The first 7 rows are patterns. Each new row is the sum of 2 different patterns, raised or lowered, with some noise. Before adding, each is slid sideways (what falls off one end comes back at the other) and multiplied by a number that may be negative. Names go in the order of the patterns.
Known rows, each followed by the names of its patterns:
+0.79 +2.28 -1.43 +1.68 +0.62 +0.07 +2.18 -1.11 +1.53 +1.36 +2.01 +1.48 +0.97 +0.15 +1.00 +0.50 -1.36 -0.97 +1.77 -2.18 -1.70 +2.34 +0.40 -1.18 +0.11 -0.35 +1.03 +1.69 +1.09 -1.16 -> k_70
-1.45 -1.76 +0.81 -1.29 -0.69 +1.62 +1.79 +0.23 +2.12 -1.19 +0.43 +1.76 -1.13 +1.11 +0.31 -0.61 +1.38 +2.11 +1.49 +0.29 +1.25 -1.84 +1.08 +2.23 -2.00 -1.40 -0.35 +0.24 -0.47 -2.12 -> k_542
+0.06 +0.23 +2.08 -1.50 +1.66 +0.67 -0.49 +1.99 -0.78 +1.02 -1.04 -1.59 +2.32 -1.11 -2.27 -1.13 +1.80 +2.01 -2.21 +1.99 +1.97 -1.84 +0.00 -1.49 -1.55 +0.84 +1.69 +1.22 -0.68 -1.65 -> k_850
+1.01 +0.23 -1.66 -1.44 -1.61 +1.74 +1.03 +0.59 -0.65 +0.12 -0.67 +1.58 -1.19 +0.53 +2.34 +1.09 -1.54 +2.14 +0.07 -0.78 +0.48 -1.13 -1.46 +1.84 +2.28 -1.27 -1.73 +1.11 -1.24 -1.25 -> k_903
-0.68 +0.54 -0.07 +1.35 -2.37 +2.14 -0.44 +0.08 +0.76 +1.43 +0.02 +2.17 +1.84 -0.16 +1.76 -0.74 -2.26 -0.22 -0.57 -0.94 -2.02 +1.60 -2.08 +0.42 -0.75 -1.04 -0.68 -0.87 -1.36 +0.32 -> k_202
-0.52 -1.33 -2.38 -0.81 +2.17 +0.55 +0.38 +0.16 -1.47 +1.13 +2.37 -0.98 +1.24 +0.44 +1.07 -1.42 -0.80 -2.16 -0.14 +2.19 +1.31 -0.49 +1.42 -1.42 +1.02 -0.31 -1.43 -1.24 -0.21 -1.45 -> k_407
+1.89 -0.90 +0.57 +0.15 -1.71 +0.66 +0.80 -2.30 +1.70 +1.30 -2.02 +1.65 +1.85 -0.87 +2.30 -0.33 -0.44 +2.31 -1.96 -0.90 -0.65 -0.61 -0.81 -1.02 +1.78 -2.01 -1.77 -2.23 +0.49 +1.77 -> k_801

New rows, each followed by the names of its patterns:
+0.22 +3.15 +1.88 +5.07 +0.88 +0.22 +2.69 +3.11 -0.88 +4.86 +0.99 +1.32 +3.41 +1.97 +0.69 +4.66 +4.22 +1.89 +2.42 +3.45 -1.27 +0.31 +2.31 +1.91 +1.64 -0.47 -1.80 +4.18 +1.51 +1.88 -> k_903 k_407
-1.69 -2.72 +3.29 -0.41 -0.94 +1.21 +0.69 +1.08 +2.79 +1.46 -0.03 +2.57 +2.77 -3.06 +1.10 +0.31 -0.13 +3.22 -2.03 -0.60 +1.98 +0.93 +1.07 +0.09 +1.25 +1.58 +2.19 -1.23 -2.65 +0.55 -> k_70 k_407
-2.30 +0.51 +2.45 -2.64 -2.73 +1.94 -0.94 -2.00 +0.54 -0.36 -0.89 -0.32 -0.85 +0.30 +0.94 +1.48 -1.66 +0.89 -0.43 +0.88 +0.08 -0.65 +2.31 +1.35 -0.27 +2.20 +0.39 -0.80 +0.68 -0.83 -> k_70 k_903
-1.82 +1.70 +0.12 -2.18 -1.83 -1.21 +0.41 +0.57 -0.45 -2.19 -0.27 +1.40 +1.84 -0.43 +0.72 +0.89 +1.83 +0.84 +1.00 +1.18 -0.01 +1.34 -1.74 -1.55 -0.09 +1.84 +0.95 -0.10 +0.62 +0.41 -> k_903 k_407
-1.30 +2.65 +0.34 -1.50 +0.02 +4.13 +3.92 -1.92 +4.93 +4.54 -2.14 +1.12 +0.97 -0.13 +2.38 +2.04 +1.03 -0.03 +0.91 +0.79 -0.34 +4.36 -1.25 +2.35 +1.93 -0.82 +4.04 -0.56 +1.14 -1.22 -> k_70 k_850
-1.20 -2.16 +1.97 +1.24 -0.03 +2.02 -0.82 +0.97 -0.03 +2.74 +1.53 +3.64 +0.37 -0.42 -1.00 -1.22 -0.78 +2.53 -2.00 +0.57 +2.95 -2.32 +1.86 +2.92 -1.54 +0.83 -0.99 -0.09 +1.64 +0.47 -> k_542 k_801
+3.67 +4.17 +0.35 +3.96 +3.83 +3.82 +0.65 +1.88 -1.66 +2.49 +5.54 +1.52 +0.22 +2.80 +0.59 +2.38 -0.12 -0.77 -0.77 +2.18 -0.66 +0.76 +1.70 +0.92 +1.11 +5.42 +1.42 +2.42 +3.31 -0.50 -> k_542 k_407
-1.16 +0.06 -1.64 -1.68 -2.36 +0.75 -2.50 -1.73 +1.69 +0.37 +0.88 +3.76 -0.72 +0.89 +2.27 +0.72 -0.08 +1.91 -0.67 +1.90 +2.76 +1.95 +1.10 +2.23 -1.69 +1.67 +1.64 -1.53 -2.02 +1.60 -> k_542 k_202
-0.40 +1.76 -0.85 -1.24 +0.76 -0.50 +0.07 +0.77 -0.18 +1.44 +2.53 -0.23 +1.50 +0.63 +2.42 +1.25 -1.98 +2.34 -0.16 -1.00 +2.52 +2.64 +0.68 -0.25 +0.39 -0.05 +2.17 +3.01 -2.02 -0.81 -> k_542 k_903
+0.21 +4.67 +5.47 +2.68 +2.05 +2.03 +3.15 +2.94 +2.61 +3.08 +4.68 +6.33 +3.85 +4.56 +1.38 +1.62 +5.95 +2.94 +2.35 +2.41 +0.65 +3.85 +0.71 +4.16 +1.86 -0.31 +1.96 +2.76 +5.85 +6.42 -> k_850 k_801
+2.05 -0.50 -1.00 +0.59 +0.49 +3.17 +4.90 +1.24 +0.25 +3.23 -0.23 +0.99 +2.24 -1.88 +1.32 +3.92 +1.37 +1.52 +1.19 +1.37 +1.98 -0.26 +1.56 +3.25 -2.09 -0.91 -0.97 +2.22 +1.36 +0.75 -> k_903 k_801
-1.62 +2.01 +0.01 +3.08 +4.15 -0.03 +1.26 +3.95 +4.15 -1.56 +0.76 +3.71 -0.51 +1.27 +2.02 +2.55 +3.76 +4.30 +1.68 +0.52 +0.25 +2.67 +3.12 +0.05 +0.24 +0.80 +0.83 -1.67 +2.63 +1.99 -> k_70 k_850
+3.41 -2.40 +2.45 +0.73 -0.98 +3.00 +1.34 +2.24 -0.51 -0.15 +0.29 +0.12 +0.15 -2.74 +0.15 +1.36 -1.59 +1.25 -0.29 -2.86 -1.66 -0.42 -2.49 +0.00 +2.92 +2.75 -0.32 +0.62 -0.98 +0.71 -> k_542 k_850
+0.77 -0.83 -0.57 -0.50 -2.15 -2.21 +1.49 -2.64 -1.08 +1.45 +1.28 -3.36 +1.73 -1.02 +0.58 +1.72 +1.83 -1.20 +2.20 +3.13 -1.59 +2.60 -0.59 -2.32 +1.25 -1.71 +0.00 -0.93 +2.74 -0.99 -> k_70 k_202
+2.89 +1.80 +2.88 +3.16 +1.44 +2.44 +1.49 -1.82 +0.39 -0.33 +2.73 -0.05 -0.49 +1.22 +0.67 +2.23 +1.28 +1.01 +3.92 +4.97 +2.22 +1.38 -0.39 +1.32 +2.81 +1.52 +1.33 -0.63 +1.39 +1.49 -> k_542 k_407
-0.14 +2.16 +5.72 +1.64 +1.80 +1.68 +2.80 +1.54 +1.94 +0.46 +1.45 +4.96 +2.24 +0.69 +5.50 +4.06 +2.06 +4.63 +0.56 +1.80 +5.43 +3.20 +2.50 +1.41 +2.86 +2.63 +3.22 +4.54 +2.94 +2.31 -> k_542 k_903
+1.44 +3.06 +1.06 -0.50 +2.71 +1.13 -0.95 +0.93 +0.38 +1.65 +1.84 -1.50 +0.18 +0.87 +1.22 +1.53 -1.47 +1.69 +0.75 -1.11 +0.16 -1.61 +1.33 -1.14 -1.10 +0.11 -1.89 -1.23 -0.82 +0.15 -> k_70 k_801
-4.41 -1.35 +1.38 -2.17 +0.17 -3.13 -1.90 -4.06 -2.66 -4.47 -1.88 -1.37 -0.03 -3.11 -2.63 -4.52 -0.14 -4.12 -3.75 -2.79 -2.82 -2.83 -1.68 -4.90 -6.25 -2.05 +1.17 -2.52 -0.90 -1.21 -> k_903 k_407
+0.78 -0.28 -2.12 +1.01 -2.47 +1.91 +1.55 -0.13 +2.57 -0.14 +0.22 +1.57 +0.29 +2.49 -1.98 +2.68 +3.28 +3.56 +0.09 -0.15 -0.87 +2.40 +1.71 +0.95 +0.67 -0.50 -0.54 +2.56 +0.01 -1.54 -> k_407 k_801
-2.74 -3.15 -3.01 +2.31 -2.55 -0.53 -1.20 -3.05 -1.52 +0.68 -3.68 -1.67 -0.80 -1.80 -1.78 -0.13 -2.89 -0.94 +1.24 +1.38 -2.95 +1.41 -2.73 +0.08 -0.63 -1.82 -1.58 -0.29 -2.68 -1.28 -> k_202 k_407
+1.66 +2.53 +2.71 +3.43 -0.05 +2.84 +1.47 +1.52 +0.29 +1.23 +2.55 +0.61 +0.86 +2.96 +2.71 -0.75 -0.76 +0.42 +1.41 +1.79 +0.29 +1.13 +0.02 +3.38 -1.00 +1.74 +0.98 +0.35 +1.97 +0.18 -> k_70 k_202
-1.40 +0.69 -1.17 +1.51 -1.33 -0.17 +0.69 +0.90 +0.96 +0.65 +0.91 +1.41 -1.82 +1.51 +0.46 +1.18 -1.83 +0.42 -3.41 +0.58 -0.92 -1.12 -0.33 -0.88 -2.80 -0.28 -1.35 -2.77 +1.71 +0.46 -> k_202 k_801
-2.18 -0.41 -2.49 -3.70 -0.76 -0.22 +0.50 -0.94 +2.44 +1.15 -0.19 -1.38 -1.32 -0.25 -0.75 +1.66 +0.63 -1.62 -0.79 +1.16 +0.79 +1.20 -0.63 -0.73 +0.83 +0.76 -0.57 -2.22 -0.06 -1.13 -> k_542 k_850
+2.39 +1.36 +1.82 +0.52 +1.07 -2.22 +2.64 +0.77 +0.76 +1.03 -0.54 +2.07 +0.41 -0.60 +1.14 -1.67 +0.72 -1.84 +3.18 -0.88 -0.86 +0.79 +0.91 -0.53 -1.07 -3.27 -0.20 -1.03 -2.89 +2.14 -> k_850 k_202
-5.56 -3.50 -3.23 -0.63 -4.28 -1.01 -3.44 -2.47 -1.59 -5.27 -2.77 -2.70 -5.81 -0.94 -3.23 -5.29 -3.02 -0.18 -2.49 -6.52 -0.26 +0.09 -5.34 -1.92 -3.27 -5.03 -2.34 -0.26 -0.74 -2.41 -> k_850 k_903
+1.99 +0.11 -0.21 +0.16 -1.91 -0.51 +3.29 +0.91 -2.69 -0.36 +1.25 -1.60 -0.90 +0.72 -1.42 +0.35 +1.33 -1.43 +0.43 -1.66 -1.00 +3.37 +1.40 +0.41 -1.65 +1.98 +0.66 +0.98 +2.10 -2.01 -> k_542 k_850
+1.16 +2.79 +1.66 -3.34 +0.23 +0.16 -0.77 +2.06 -0.38 +0.96 +2.38 +0.91 +0.73 +1.01 +0.53 +0.28 +4.01 -0.77 -1.76 -0.52 -0.94 -1.24 +1.44 -2.66 -3.61 +1.05 -2.49 +0.10 +0.73 +1.57 -> k_202 k_407
+0.80 +0.20 +2.80 +1.59 -0.78 -1.49 +2.43 -1.83 -1.68 +2.26 -0.22 +2.40 +3.37 +0.44 +0.06 +0.71 +2.64 +1.03 +2.19 +0.46 -0.03 +2.59 +0.17 +0.98 +2.04 -0.62 +1.96 -0.09 +1.59 +1.09 -> k_850 k_202
+0.95 +1.75 +1.26 +1.09 +0.41 +0.58 -0.06 -0.04 -0.84 -2.09 +1.73 -0.12 -1.06 -1.45 -1.13 +0.46 -1.47 -1.73 -0.51 -0.49 +1.09 +0.41 -2.25 -1.11 +2.04 +0.33 -0.28 +1.75 +2.28 -0.78 -> k_70 k_407
+2.94 +5.34 +1.82 +2.29 +2.74 +1.19 +3.57 +1.20 +1.37 +3.92 +0.31 +2.41 +2.46 +2.45 +1.74 +3.56 -0.20 +2.99 +5.85 +1.55 -0.61 +4.28 +4.41 -0.27 -0.04 +2.22 +0.64 +3.60 +0.24 +0.04 -> k_70 k_542
+1.03 -1.32 -2.11 +0.65 -2.68 -0.96 -2.55 -0.31 -3.86 -1.66 -0.61 -0.79 -0.27 +0.33 -0.39 -1.12 -0.86 +3.17 +0.58 -1.47 +0.32 +0.09 -0.55 +1.39 -0.06 -0.59 -2.52 +0.04 -1.41 -1.93 -> k_70 k_903
+1.89 +0.08 -1.05 +2.00 -1.42 +0.08 +0.07 -1.29 -3.06 +0.41 -1.97 -0.91 +1.55 -1.70 -3.26 +1.72 -0.31 -1.05 -0.21 -0.92 +2.50 +2.98 +1.74 -0.40 +1.82 +2.16 -2.79 -0.22 -0.55 -1.54 -> k_542 k_202
+1.42 +1.55 +2.78 +1.44 +0.45 +2.64 +2.17 -0.22 +0.49 +0.97 +0.02 +3.20 +1.00 -1.72 +1.41 -0.33 +0.48 +2.24 -0.89 -2.18 +0.41 -0.10 -0.25 +1.47 +0.96 -0.33 +3.69 +1.98 -0.32 -0.12 -> k_542 k_407
-1.63 -2.06 +0.09 -2.99 -1.93 -0.67 -3.30 +0.42 +4.41 +0.99 +1.21 +1.37 +1.23 -0.29 +4.30 -0.88 +2.13 +1.76 +1.86 +0.06 +1.08 -1.81 +0.93 +1.67 +1.47 -1.26 +3.82 -3.00 +1.58 +0.03 -> k_202 k_407
+1.01 -0.78 +2.66 +0.22 +1.30 +3.67 +0.49 -1.00 +3.83 +1.65 +0.97 +1.99 +1.18 +4.47 +5.12 +3.77 +1.88 +3.88 +4.33 -0.65 +2.14 +1.58 +0.90 +3.98 +2.25 +1.17 +4.21 +0.83 +2.31 +2.22 -> k_542 k_202
-2.80 +1.92 -0.33 -0.43 +0.10 -0.67 +0.02 -1.80 -1.67 -1.28 -0.76 +1.70 +0.65 +0.71 -1.15 +0.72 +0.13 -0.29 -0.32 +0.20 -0.11 +0.80 +1.05 -1.17 -0.16 -1.23 -0.61 +0.02 -0.29 -0.74 -> k_202 k_407
-3.00 -4.10 -4.28 -2.95 -2.91 -4.46 -3.80 -2.84 -4.23 -2.74 -2.16 -4.55 -1.61 -3.64 -1.42 -0.27 -4.37 -3.89 -1.86 -2.66 -4.73 -3.76 -2.31 -6.46 -4.02 -2.72 -3.56 -2.87 -1.11 -3.30 -> k_850 k_407
-3.45 -0.44 +0.55 -0.67 +0.74 +0.91 -0.08 -3.66 +0.03 +0.20 -0.36 +3.10 +3.17 -1.44 +0.58 +2.07 +0.36 +2.48 -0.78 -2.60 +1.16 +2.00 -1.48 +2.39 +0.28 +0.81 +1.69 -2.32 -1.13 +3.79 -> k_903 k_801
+0.48 +0.58 +0.82 +1.56 +2.27 +1.62 +1.30 +0.95 +0.44 +0.85 -1.68 -0.87 +0.33 -0.15 -3.11 +2.09 +0.20 -1.63 -1.02 -0.51 -0.89 -0.06 +0.91 -2.27 +1.02 +3.39 -1.12 +1.63 +1.07 +1.40 -> k_70 k_202
+2.21 +3.10 -0.33 +1.09 +3.33 -0.75 -0.70 +2.36 -0.48 +1.29 +0.20 +2.40 -0.69 -0.59 -1.30 +2.38 +2.69 +3.80 +0.77 +3.15 +0.05 +1.80 +1.91 +2.36 +0.18 +4.24 +2.79 +1.42 +4.54 +3.17 -> k_202 k_801
+1.00 +2.06 +2.38 +1.11 +0.03 +3.18 +3.52 +3.85 +3.32 +1.51 +3.34 +2.49 +2.14 +4.84 +4.22 +1.50 +2.34 -0.71 +3.87 +2.63 +3.49 +4.58 +2.15 +1.24 +4.54 +0.94 -0.41 +2.69 +2.08 -1.66 -> k_70 k_801
-1.98 -0.24 -2.92 -1.02 -5.85 +0.32 -0.18 -0.51 -1.33 +0.98 -2.90 +1.34 -0.13 -3.15 -0.97 -2.62 -5.16 -2.34 -3.43 -4.70 -4.39 +1.76 -3.17 -0.96 -2.24 -4.08 -1.34 -0.33 -3.86 -0.28 -> k_202 k_407
-0.88 -1.88 -1.27 +0.95 -4.42 -3.88 -1.65 -2.90 -1.21 +2.89 -1.73 -1.85 -0.96 -3.22 +0.46 +1.14 -2.34 -0.73 +0.81 -0.90 -1.07 +2.13 -1.44 +1.10 +0.64 -2.80 +2.46 -1.75 -0.13 -0.40 -> k_70 k_801
-1.42 -1.93 +0.56 -2.71 -3.00 +2.17 -0.41 -3.13 -1.14 -1.46 -3.54 -1.57 -1.95 -0.74 -2.29 -4.09 -1.09 +0.98 +0.26 -0.22 -1.01 -0.22 -3.02 +1.75 -0.87 +0.96 +0.52 -1.41 -3.92 +1.42 -> k_903 k_801
+1.38 -1.05 +0.45 +2.65 +1.59 +0.30 +2.30 -0.06 -2.82 -2.69 +0.26 -0.86 +0.96 -0.70 -3.26 +2.06 -2.32 -0.91 +0.89 -2.82 -1.46 -2.25 +0.43 -0.06 -0.10 -0.33 -0.56 +2.60 -0.07 -1.24 -> k_542 k_850
-0.82 +2.51 -0.55 -0.47 -2.01 -0.81 -0.36 +1.08 -2.41 +1.58 -0.02 -0.17 +1.48 +0.15 -0.91 +0.62 -1.83 +2.05 -0.56 -1.05 -1.08 +3.09 +3.03 -2.19 +2.93 +1.13 -3.43 -0.29 -1.83 -2.22 -> k_850 k_202
-0.33 -0.90 +0.21 -0.53 -2.60 -2.89 -1.74 -2.19 +0.15 -0.42 -2.24 +1.73 -3.55 +1.02 -0.24 -1.68 -1.83 -0.74 -0.68 +0.11 +2.80 -1.59 -1.18 +0.90 -0.93 -0.20 -1.12 -0.80 -0.06 +2.33 -> k_542 k_202
+3.34 -0.15 +0.63 +2.60 -0.46 -0.03 -0.39 +1.14 -0.53 +0.53 +3.46 +0.81 +0.25 -1.40 +0.79 +2.98 -0.17 -0.11 -1.23 +1.01 +1.70 -2.94 +0.37 -0.84 +0.94 +0.86 -1.40 +2.86 +2.94 +2.06 -> k_70 k_542
+2.12 +2.37 +1.55 +3.40 +2.09 +0.16 -1.24 +2.26 +1.23 +2.51 +0.10 +2.64 +0.10 +0.10 +1.12 +2.41 +0.26 -2.07 +0.35 -1.09 +2.47 +3.22 +1.86 +0.45 +3.05 +2.57 -2.39 +2.21 +2.02 +0.01 -> k_903 k_202
+1.96 +1.44 -2.08 +0.53 +3.27 +0.08 +2.94 +0.81 +2.89 +1.48 +3.77 +1.14 +3.11 +2.40 +2.84 +4.04 +2.94 -0.98 +1.15 +0.49 +1.10 +1.59 +1.89 -2.53 +2.39 -0.02 +0.24 -0.75 +2.53 +0.55 -> k_202 k_407
-1.30 -3.12 -2.69 +0.71 +0.09 +0.55 -2.53 -1.69 +0.71 +0.26 +0.71 -0.40 -1.02 +0.74 -0.08 +2.47 -0.36 +1.26 -0.07 -1.80 -2.46 +0.55 -3.14 +1.17 +0.87 -1.22 -0.31 +0.08 -0.55 -0.31 -> k_542 k_903
-0.27 +3.37 -1.23 +1.69 +1.43 -0.94 -0.84 +0.96 -2.21 +1.55 -0.88 -1.58 -0.34 +1.06 -2.35 +0.90 -1.45 -2.70 -2.67 -0.40 -3.13 -0.18 -0.91 -3.60 +2.33 +3.11 +0.30 +0.17 +1.12 +3.53 -> k_542 k_202
-4.24 -0.67 -3.58 -3.05 -1.07 -1.07 -0.59 -1.38 -2.69 -5.54 -0.90 +0.35 -4.91 -2.92 -2.10 -2.91 -3.03 -3.33 -2.92 -3.09 -2.95 -4.32 -3.37 -0.83 -1.09 -2.03 -1.78 -2.83 -2.50 -2.44 -> k_542 k_903
-3.73 +2.44 +2.63 -3.93 +1.78 -0.04 -3.25 +2.41 +3.40 +0.26 +1.76 -1.67 -0.38 +2.57 +0.00 -2.10 +0.93 +0.03 -1.14 +0.85 +1.15 -0.94 -2.60 -3.57 +2.66 +0.85 -0.05 -1.78 +2.19 +1.91 -> k_850 k_801
